The rows of a group lie close to one hidden flat surface of 11 dimensions, which passes through zero. Surfaces can cross.
Known rows, each followed by its group:
[  0   6 -12  -1   6   0  10  23  -2  -3 -12  14   2 -20  26 -21   5  28]
K_648
[  4 -18 -21 -21   4 -30  16  -9 -20   9  -8  18 -23  12  23 -11  -8  19]
K_545
[ -5  13 -17 -20   3 -17  21  10 -10 -13  -7  -4  24  11   8  12   8  -6]
K_848
[  4 -16  30 -32   4   3 -17  -2  16 -14  13 -22  10   0 -15   1  14 -26]
K_326
[-13   2  12 -18   4 -26  -9  32   0 -14   2  13   4 -13  47  23  10  13]
K_636
[-21   3 -22 -10   3   8 -12 -29 -14  -9  -5 -29  11 -13 -20  12   6  -9]
K_648
[-10  11  -7  35  -3 -30  -1  24  -8  11   9  -2   2  16   5   1 -15  13]
K_848
[-13 -37   5  20   9  13 -25 -35   9   8  -4  -7  35  -1  -7   3  -9 -21]
K_489
[  9   7 -13   8 -11  -6  25 -26 -16 -11   6   8  15  -7 -30  21   6   9]
K_326
[ 10  -6  -5   7  -1 -15  -6  22   3  -2   4   4 -35   1   4  -1  11  28]
K_848
[ 23  -9  -8  -7   3  11   6 -11 -12   3   8 -14 -17   9   8   3  31  27]
K_489
[  5  13 -12 -24 -23  -4  23  22  23 -26 -18  -2  -8   2 -35  19   9 -29]
K_636
[ -9  11  27   5  -1 -10 -10 -33   4   0   9  25   5 -30  17   2  20 -29]
K_636
[-32  10  14  10  -3  -8  -7  -1  13  -4 -11  -3  33 -30   1  -5 -19 -41]
K_489
[  8   1   0 -32   4 -20  19 -21 -10   3  -1   6   3  -3   4  -6  11  15]
K_636
[  6   4 -14  -5 -16   2  21   7 -33   1  16  17 -21  10  13   5 -21   7]
K_3
[ -9  12   7   7  -6 -33   4  15 -16  -9  22   9   6  -8   2   1  -8   0]
K_648
[-10  -5  -4  16   9  14  -8 -33 -12  21  -4  -7  -9   1  -2 -16 -24 -11]
K_636
[ 13 -10  -4 -25  10  -7  20   5   0 -17  -9 -17  -2   5   8   6  19  -5]
K_326
[  2 -18  -6 -19  -5  28   5 -19 -24  -3  10 -15  -9 -11   2 -12 -11 -11]
K_293
[  1  -2  11  -5  16 -13  -9 -12 -16  -3  15   7  -5  17   0  30 -12  16]
K_489
[ -2  -1 -13   1   3  32   8   2  12  -8 -25  20  17 -23 -10 -27 -19 -20]
K_326
[-18  -9 -18 -17  10  -2  -9  20   0   5 -25 -10 -29  -2  32 -27 -15 -14]
K_636
[ -8  23 -14  -7 -15   9 -13  31  14   7  -4  -1  -2   5 -11 -19   8  10]
K_489
[  5   8 -14  14   8   7 -24  35  14  -5   1  -3 -23  11  -4 -18  21  10]
K_636
[  2 -40 -16  15  12  13 -11 -31   4   1 -14  14  17  -9  -2 -10   5   6]
K_293
[  0 -39 -13 -31 -28  -2 -11   2   1   9  -1  -3 -38  12  -2   4  -7   7]
K_848
[  2   3   8   6   2 -16  -3  -9 -13 -19  20   1 -25 -18 -29  16  -7   7]
K_545
[ -1  24   1  30  11  14   7  -3  10   4 -18  -2   3  -6  16 -12   7 -30]
K_545
[-22  -6   1   8   7  25 -14 -28   0   3 -13  -5  17 -15  10  -3 -13 -40]
K_636
[  3  29   2 -22   2   0  13   3   2 -29   1   0  10  -1 -22  24  13 -25]
K_489
[ 12  36  -2 -22   4  -3   8  15 -13 -14  15  -9 -31  16   4  13  29  -4]
K_3
[  8   2  -6 -28  26  36 -18 -11  16  -4 -17  -5  10   4  -1 -25  34  -2]
K_326
[  4  11  -8 -19  -4 -20   5   0  14   9 -14   8 -18  18 -28   7   3  22]
K_848
[ -7   9   5  38   3  17 -14  16   1  -8  13 -16  12   3  -3   8  -1 -25]
K_293
[ -3  -4  -6 -30  -4  -2   1  21  -8 -11   4  -8   3   5  22  16  10   9]
K_848
[ 10  -4   6   5 -16  34  25  -2   8  -2  -9   3  18  -7  14   0   0 -32]
K_648
[ -5   5  -6   0 -11   3 -10  41  11 -17   0  -4 -22   0   4  13   4 -14]
K_636
[  7 -15  -3   9 -20  24  -9   1  25  11  -5   3  12  19   0  -8  20 -32]
K_545
[  1   1   8 -14   7 -35  -4  20  21 -19  -2  18  18  -1 -19  21  14  28]
K_293
[ 15 -17  15 -16 -10  25 -12  -9  15 -13   5   3 -35 -19 -18  -2  12 -15]
K_848
[  4  15   2  -1  -9  -4 -11  18  10  -7   9  -7 -25  -2 -25   1  16   7]
K_636
[  7  38  10  -4   0  28  -2   6  21  11 -11 -15 -13  14  10   2  27 -20]
K_3
[ 13  10   7 -19  -4 -16  35  12  -1 -25  -2  14  -6 -21 -10 -13  -2 -20]
K_648
[ 13 -39  -1  17  11  -7 -12 -19  13   5  -4   7 -15  21 -18   6  -6   1]
K_326
[-16 -10   4  -5   7 -21 -11  23  12   5 -10   3   6  21  -6   4 -33   1]
K_489
[  7  -9   5  16 -11  23 -14   7   6 -11   9   6 -25 -21  14  18  23   0]
K_326
[  4 -26  14 -22  -6  -7  -1 -16   7 -20   8   6  29 -13 -12  18  14  -9]
K_489
[ -4   9   6 -10 -16   5  17   2 -24  -9  16   7 -14 -19  26  12  -6 -14]
K_489
[  5  40  23 -19  -4 -28  22  26   1  -8  13   7  -3 -12 -18  -5  -9  18]
K_545
[ -5   1   2  16   0 -10  -7  -4   3  11  -1 -30 -26  16 -21  18 -20   6]
K_648
[-20  33  -7 -19  11   5 -11   5 -16 -11   4 -14   5  -8 -11  13  -4   8]
K_545
[ -9  21   1  -3   5 -15 -20  20 -20  14  27  -2 -21  16   9 -22  -6  20]
K_545
[  3  11  -3   8   5  14 -19  22   6 -23  17 -10  11   5 -16   4  29 -15]
K_848
[  2   7 -12 -12  15 -36  33  10 -16 -23  -7   1   9   7  12   6  -1 -19]
K_848
[ -5 -25 -25 -15   5 -13  -3   5   3  18 -22   5  -5  31   3  -4 -22  24]
K_545
[ 19 -15 -15  15  -9  42  -3  12   2 -11   5   4   0  18  -1  27  14   5]
K_489
[ -9  -4 -17  17  12  -9   7  13   9  21 -30   5   8  25  13 -15 -32   1]
K_293
[  0 -19  -6  -1  16 -12  -6  -5   7   4  -7  15  21   5 -25 -14 -19  27]
K_293
[-22  37   2 -11  12   4  -6  12   0  -9 -14 -17  13 -13  -6  29  -9  16]
K_545
[ -5  16   5 -21  18  -1  -4  23  -6 -14   7 -11  28  -9   9 -16  13  10]
K_848
[-10  13   0   8  -1 -12 -32  14  -6  -6  25   8   6  -7   1   5  26  26]
K_648
[-19  33 -12  15  -4 -26  23   8 -23   0   0 -15  31  -4   5   9 -12   4]
K_648
[  7 -19 -11 -18   7  10   9  -4 -14 -12  -4  -5  14   4  27  23  14  13]
K_489
[ -7  -6   6  32  -6  16 -31   1   7  15  10  -1  -8  -1  -1  -1  -4   8]
K_648
[  7  27 -19   1   3  20  -1 -20  -9  -4   0  19 -24 -11 -12  -4  24  11]
K_3
[  7  -1  -2  14   9  17   5 -17   3   5   0  -8  31  14 -29  -5 -12   1]
K_636
[  3   6  14   8  -8  -2 -15  19  14   4  12   4 -14   4 -25   8 -13  25]
K_293
[-10  16  -6 -25 -17   2   8  -4 -13  -1   3  21   9 -26   5  -9  -2  15]
K_3
[ -1  -5  -8  19   0  17   6 -18 -10  13  -6  -9  14  -1  15   0  -1  -2]
K_648
[ -3  35   0 -19 -12  17  22  36  -8 -11   0  -8   3 -28  18 -12   1   6]
K_326
[  2  24   4   2  28 -24  -5 -15   8 -28  -7  10 -20 -26 -23   4  31  -5]
K_3
[ -5  -7 -13   8   4  10 -12 -37  -2  -8  -7   3  -2 -13 -22  31  10   4]
K_545
[ -5  32  15   1 -18  12 -10   3  17  -6   9  -6   3  -4 -28  23  16 -16]
K_293
[  5 -11 -12  -3 -41  15  18  13   5  -4  -7   0 -24 -22  12  10  10  -8]
K_848
[ 13 -11  -7  12   7   1  28 -30   4  -7 -20  16   8 -10 -21 -12  -9 -16]
K_545
[ -4   2  20   5  -5  -3   4  26  31 -18 -10  -1   5 -11 -31 -14 -25 -48]
K_326
[-12  -6  -6   2  -2  10 -24   1   8  19 -13  -2 -11   7  12  21  -7  33]
K_293
[  1   6 -20 -10  10  15 -13   2 -12  22  -1 -15  -1  28  27 -17  20  25]
K_3
[-1 22  6 10 -4 17  0 -8 10 11 -9  6 -8 -9  3 -5  4 -8]
K_3
[ -2   3  -1 -19   2  -8  22 -45 -19  14  -4  -7   3   3 -23   3 -28   2]
K_636
[ 12 -12  -7  25  -8   8  12  -5 -15 -11  19   3  -3  21 -25  10 -21 -37]
K_3
[-14  10  19  35 -17   6 -30  12  12  16  18   0 -16   3  -6  -2 -16 -14]
K_326
[  4  10 -24   7  -2   6  19   8   1  -5 -19  18 -10   3  -5  -1  -7  -1]
K_326
[-11  19   7  20  -4 -12  -3  27  -1   9  -1 -13 -14 -12   5   9 -18  34]
K_648
[ -3  -2 -14 -21  -9   2   0  33   1   1 -10  -7 -28   1  19 -10   0  15]
K_3
[-12   6 -20 -28  19  12   3  10  -3  -1 -24 -18  31  14  17  -7  -3   0]
K_545
[  8  18  13 -27 -13 -25   4  21   8 -10  17  32 -28  26 -53   3 -30 -11]
K_489
[  0 -14 -22  15 -11  18  -9 -20 -17  10   3  11 -15   4  32  21  19   5]
K_326
[ -6 -22   2  -2 -10 -11 -23 -12 -23 -13  34  -9 -12  -8   4  19  19  -5]
K_648
[ 13  -2  -1  11   2  -9  19   3   2 -15  -1   8   1  -6  22  -6  31 -28]
K_293
[ 14  -2   2  -2 -20  -3  18  -5  18  10 -11  33  15  -1  16  -5  23  -2]
K_293
[ -9  10   5 -22   1 -18 -18  25  11   2   5 -11   3  -4  -6 -12  14  29]
K_3
[  0  -7 -11  24 -29  32   9  -6  -4  10  -7   0  -1  -9  29  27   5  -3]
K_848
[  1  13   0 -24   7   1  15 -13  19 -12 -34  13   0 -25  -6   5  13  -3]
K_3
[-20  -8  -2   2   8 -13 -24  -3  -6  16  -7  -9 -15  -2  20  19 -10  39]
K_293

New rows, each followed by its group:
[ -8   6   2  14   8 -20  -3  -3  -9  22   3 -10  -3  15   9   7 -17  32]
K_648
[  9  10  -5 -25 -16  -2  30  24  -3  -8  -2   3  -6   3 -27  -4 -27   7]
K_326
[-16  -7   7  26   4 -37  -3  23   0   7  -4  -2  -3   0  27   5 -21   4]
K_293
[ -1  14  11   8  -3 -10   7 -21  -9  -3  15   0  16 -17  -4  -8  13 -22]
K_293
[ -7  -3 -26   5 -56   0  -1 -12   9   8   4  -5  -2  -4 -45   0  14 -13]
K_848
[-16  -3 -21 -40   9  17 -18 -18 -28  -1   7  14  16  32   8  25 -18  -2]
K_489
[ -9  -7   2  19 -30  16  10  17  -4 -11   3   4  -7 -27  17  12 -15 -30]
K_326
[ -8  -4  -7  36  -9 -19  -1  -1 -21  11  18   0  -2   8  26  23   0  17]
K_848
[ 11   8   3   7 -13  14  10 -12  -1  -7  11   8   3  -7 -22 -23   6 -38]
K_545
[-18  -5 -17 -23 -23  -7 -13  -7  -1  -1 -10   7 -22  -1   3  52   4  17]
K_545
[-20 -13   6   0  11 -24 -17   1  17  15 -16  -1  34 -14  -2 -25 -12  26]
K_3
[ 23 -30 -14  -3  -2  28   4   0   6  -3 -11   1 -28  12  -7  24   2  31]
K_3
[ -7  -4  12 -14 -17  -4   1  12   0  -1   7 -15   4 -12  -1  23 -11  23]
K_636
[-16  23   9  10  11   5 -22  -3  -5   6   7 -10  10 -14   5  20   4  37]
K_545
[-10   5  -3  21 -16   0  -3  27  -3 -12  10   8   2 -23   6 -11  -2 -11]
K_648
[ -7 -11  -8  13  -7   4   2 -13  -9  -2   1  15   3 -19  -3  -8 -14  -7]
K_3
[  6  -1  18 -14   0 -15 -22 -18  -2   2  30  21  -5   9 -32  10   8  27]
K_489
[  5  -8  -5   5 -14   6   1  19   5 -10  -2  23 -31  -8   3  12 -10   8]
K_326
[  2 -30 -11 -23  13 -34  -2  14  -6  -1  -3  -1 -17  26  -8   2 -21  32]
K_545
[ 25 -15   3 -18  -2  19   8   6   6 -17   1 -18 -17  18   3  39  22  -1]
K_3
[-17  27 -27 -17  -2  14 -16  13  -2  21  -9 -18 -17  30 -12 -30 -11 -11]
K_489
[-27  19   7 -16 -13  -4  -7  13  -8  -5   8   3   3  -9   5   7 -25 -29]
K_489
[ -6  -7  -2 -16  -2  -3 -11  21  25  -9 -18  -4 -25   5 -34  20 -19   7]
K_293
[ 18 -33   9  -5  -2  -8  13 -18 -16   4  15   9 -10  15  27   1   0 -13]
K_648
[ -7  42 -30 -17  -7   8  -5   0   2   2 -10  29 -11  20 -10  10  20  -2]
K_326
[ -5 -19  -5  20  -4  32 -16  -3   5  13  -2 -18  12  -4   1 -15 -10   4]
K_636
[  3 -31  16 -21 -10  26 -27 -11  -1  13  21   2  -2   2  -7  -7 -15  14]
K_326
[  9  12   9   0   0 -12   1   1 -16   3  20   8 -20  -9  16   9  14  40]
K_489
[  9  12   9  -1  17 -18  25 -24   7 -15 -16  -8  14 -22  -7  -6  22 -16]
K_489
[  8   1 -10  10   5   0  17 -10 -12  18 -10   7 -12   8  47 -18  14  -4]
K_293
[-13 -14 -19 -10   6 -27  -9  16 -14   1   4  17  14  22  28 -12  -4  -1]
K_648
[-16   8 -26   4  25   0  -6   9   3   4 -31  -6  -6  25  -7   1 -29  -5]
K_636
[  8  16  -9  11  14 -14  32  10 -12 -13 -10   0   7 -25  10  -4   4  31]
K_326
[ -3 -26 -25  16  -9  26  -8  -9  -3  15 -13  -5 -11  -1  21 -20   1  -8]
K_636
[-13   1  10 -43 -27  -3  -2  22  28  -7 -16 -24  -8 -32 -13 -12   9  -7]
K_636
[-27  -4 -33 -12  -2  18 -18 -17 -15  -6 -12 -11  -7   0 -16  25 -19  -8]
K_545
[  5 -10 -19  15  18   9   7 -31  16  -1 -26  -9  25  21 -27 -13   4 -45]
K_326
[ 23 -31   5  -6  29  -3   3 -17 -12 -16  18 -11  23   0  -5 -21  19   5]
K_545
[ 13  -4  29  -4   2 -14   5   8  20   7   2  32 -14  12 -13 -21 -28 -17]
K_648
[ 14 -16 -13 -12  -9  -2  31 -12  -4   4 -13   6   4   6   2 -16  -4 -13]
K_636
[  7 -21 -17   6  17  29  -3 -30   8  12 -27  -3  -6   1  -7 -19  -1  -1]
K_648
[  4   6   5 -25  -9  -1  17  -8  -4 -17   5  -1  17  -9  -8  17  12 -12]
K_636
[  8  -5  -7   2  13   0   1 -32  -7  14  -1  17  21   1   4 -21  15  19]
K_293
[ -9  31  19   1  31 -23  -6 -35 -12  -3  10  20  10   2  -4  16  -3  -6]
K_636
[  1   9  -8  30 -23  11  22  -6   3  15 -16   8  -3 -20  11   0  -2   6]
K_848
[  9  -2  -6 -22 -25  17   6  18  -6 -13  12   5  -4  -7  10  11  18   4]
K_489
[-10 -25   5   6  30  -9 -23 -10  20  -5 -20  12   9  -8  20  -9   8 -15]
K_326
[  4  42   9 -22  -4  -4  18  12 -18   2  16 -11  -3   9  19   2  14  -1]
K_293
[ 27  -4   1 -17  -4  -8  38   8 -15 -13  11  15   1  -1  24 -24  21 -15]
K_293
[ 13   1  25   9  -9 -12  24 -39  -6   9  15  20  -1  -9  -9 -16  -7 -32]
K_636
[  1 -15  -4  20   4  21 -28 -17   2  -1   9  12  -7 -16  -7 -19  15  -1]
K_648
[-25  11 -11  13   6  12 -40  22  20  19 -18 -10  -3  10 -11  -3 -13  29]
K_648
[  6  -1 -16 -13  14  -4   5 -21  11   6 -27   3 -32   7 -23 -15  -3   0]
K_293
[ 10  -2 -11 -11 -36  31  13  14 -13  13  14  -6 -24  17 -10   0 -21   6]
K_326
[ 27 -23  -5  -1  -4  17  16  23  -5  -9   6   4 -34   7   8 -20  -7  -6]
K_293
[  9  11 -22 -13   4  12  19 -12   7  16 -31  13   9  19  28  -9  24  -7]
K_293
[ 19  -5  -8  19  -4   1  -7  36   0  -5  16   5 -17  16   6  -2  21  25]
K_636
[  9 -16   5 -16  -3   1  19  -2  -5 -10  -5  15 -12 -22  10 -18 -10 -11]
K_648
[ -5  10 -12   0  -2  27   3   7   3 -18  -7  10  24   0  -2  20   5 -21]
K_489
[ 12 -20   9  -1   7  -4   9 -10  15  -8  -9   5  11   4 -23  22  -7  10]
K_3
[  4 -37   5  12  -4 -13   4  15   3  -9   7  21  30 -11   9  -6 -10   6]
K_293
[  8  -5  -9  48  11  19   7   8  25   0 -27  -6  -8   4 -17 -22 -12 -36]
K_326
[-19  26   6   5 -26  10 -22  10 -10  24  15   4 -18  -6  49  13  19  11]
K_545
[  0  -2   6   1   9  -2   4  15 -25 -10  23 -21  -6   0  -4 -12 -26  -5]
K_293
[ -8   3  25   0  15 -10  -5  25  13  -6  -1   4  40  -5  16   9  -7   8]
K_636
[  5  12  15  12 -11   2  -8  28  12 -19  16  -3  -3  -2 -17  19  10  -9]
K_293
[  3  10  -9 -12  18  -1   7  -6   1  -9  -5  -1  24  10 -29 -15  -3  -7]
K_293
[-13  27  13  32   3  -4 -24  21  16  21  -3  -3 -14   5   6  12  -6  24]
K_545
[-31  19  32  -5 -14 -16 -31  21  10  12  21  11   5  -5  -5  -8 -31 -13]
K_326
[-10   9   5 -20 -29  -1   8  29  17  -1 -14  -5 -27   1  10  29 -11 -13]
K_293
[-17 -16   7  18   6  -8 -33   0  35  14 -14 -17  29   1 -27 -21  -3  -3]
K_489
[  4   7  16  44  17   5 -15  24  -1   3  14   2 -11   2  25   7  -3  20]
K_848
[ -2 -23 -20  37 -13  -6  13  -8  -5  12 -11  26 -13   7  -8   8 -39  -1]
K_326
[-10  25  -4  13 -16  -4   4  -4  -4  22  -6  21 -18  -7   3  -5 -20  13]
K_545
[ -6 -18   7  33 -21  20  -9 -13  -5  13  11  16  -4 -15   8 -10 -26 -23]
K_489
[  1 -17  16   8  21   3  -5 -28  -7  17   0 -15  19   9  45  16  12   9]
K_3
[ -2  -4 -18 -15 -12  27  -5 -10  -3   1   1  15   7   8 -11 -10  -1 -18]
K_489
[ -4  14  19  18  -7  27   3  11  -1  -4  11 -28  19 -35  10 -20   3 -15]
K_326
[-13 -27 -18  -8 -12 -36  10 -27 -40   6  17  -4  11  -4  25   4  -2   5]
K_848
[ -1  20  18  26  -3   4 -15 -14   3   0  21   3  -2 -18 -15   7  11   0]
K_489
[ 18  -7   1  19  22 -13  10 -34   5   7 -10  20   4  -3 -18  -8  10  26]
K_545
[  5  -7  -8 -31  -7  -2  19  27  -4 -11 -11  12 -16  -6  12   1 -13  15]
K_326
[  2   5  13  15   2   0   3   2  -7   2   7 -54 -34   2  11  11   2 -16]
K_489
[ -2   4  -3  -2   9   6  -6 -52 -23  15   9  20   7  -7   3 -16   5   5]
K_489
[ 17 -18 -11 -21  -6   7  22  15   5 -23  -9  18  19  -5   8  16  20  11]
K_489
[-9  2  8  6 14 -8  2 -3 -8 -5 -1 15 27  3 27 26 -8 -1]
K_636
[  7 -30  -2   6  -9  35  -7 -14 -18  20  15   3  -3  -2   6 -19 -22  21]
K_293
[-16  13 -16 -11  19   5 -34  12 -17  -3   6 -17 -47   2  17  -8   4   4]
K_636
[-22   1   3  -5  20 -14 -17 -14 -25   2  15 -19  21  -7  -5   1 -18  26]
K_293
[  6  11  11  10  -6  13 -27   7  20   5   9  13   3   6 -23  21  18  37]
K_293
[ -5   8  -4  28   9 -22 -20 -24  -4  12  17   1   7  26 -30   9   5   5]
K_848
[-12  21   6   4 -26   0  -1  10  36  20 -22  13   2  11 -19  13 -15  -4]
K_293
[ 17   4  11  -2  11   8  -1 -30  13  -7  -6  13 -19  -6 -26   3  14  -6]
K_848
[ 20  -6  21  23   0 -26  11  20  26 -12  -2   6 -30   7  -3   6  13 -26]
K_545
[  7 -25  -4  27  14  -2  -9 -23  -9  27  -1  12  -2   2  23 -14   2  44]
K_489
[-13  -3 -14 -11  26  -7   9  12 -14 -21 -18 -23  -1  -2   0   9 -30  -6]
K_545
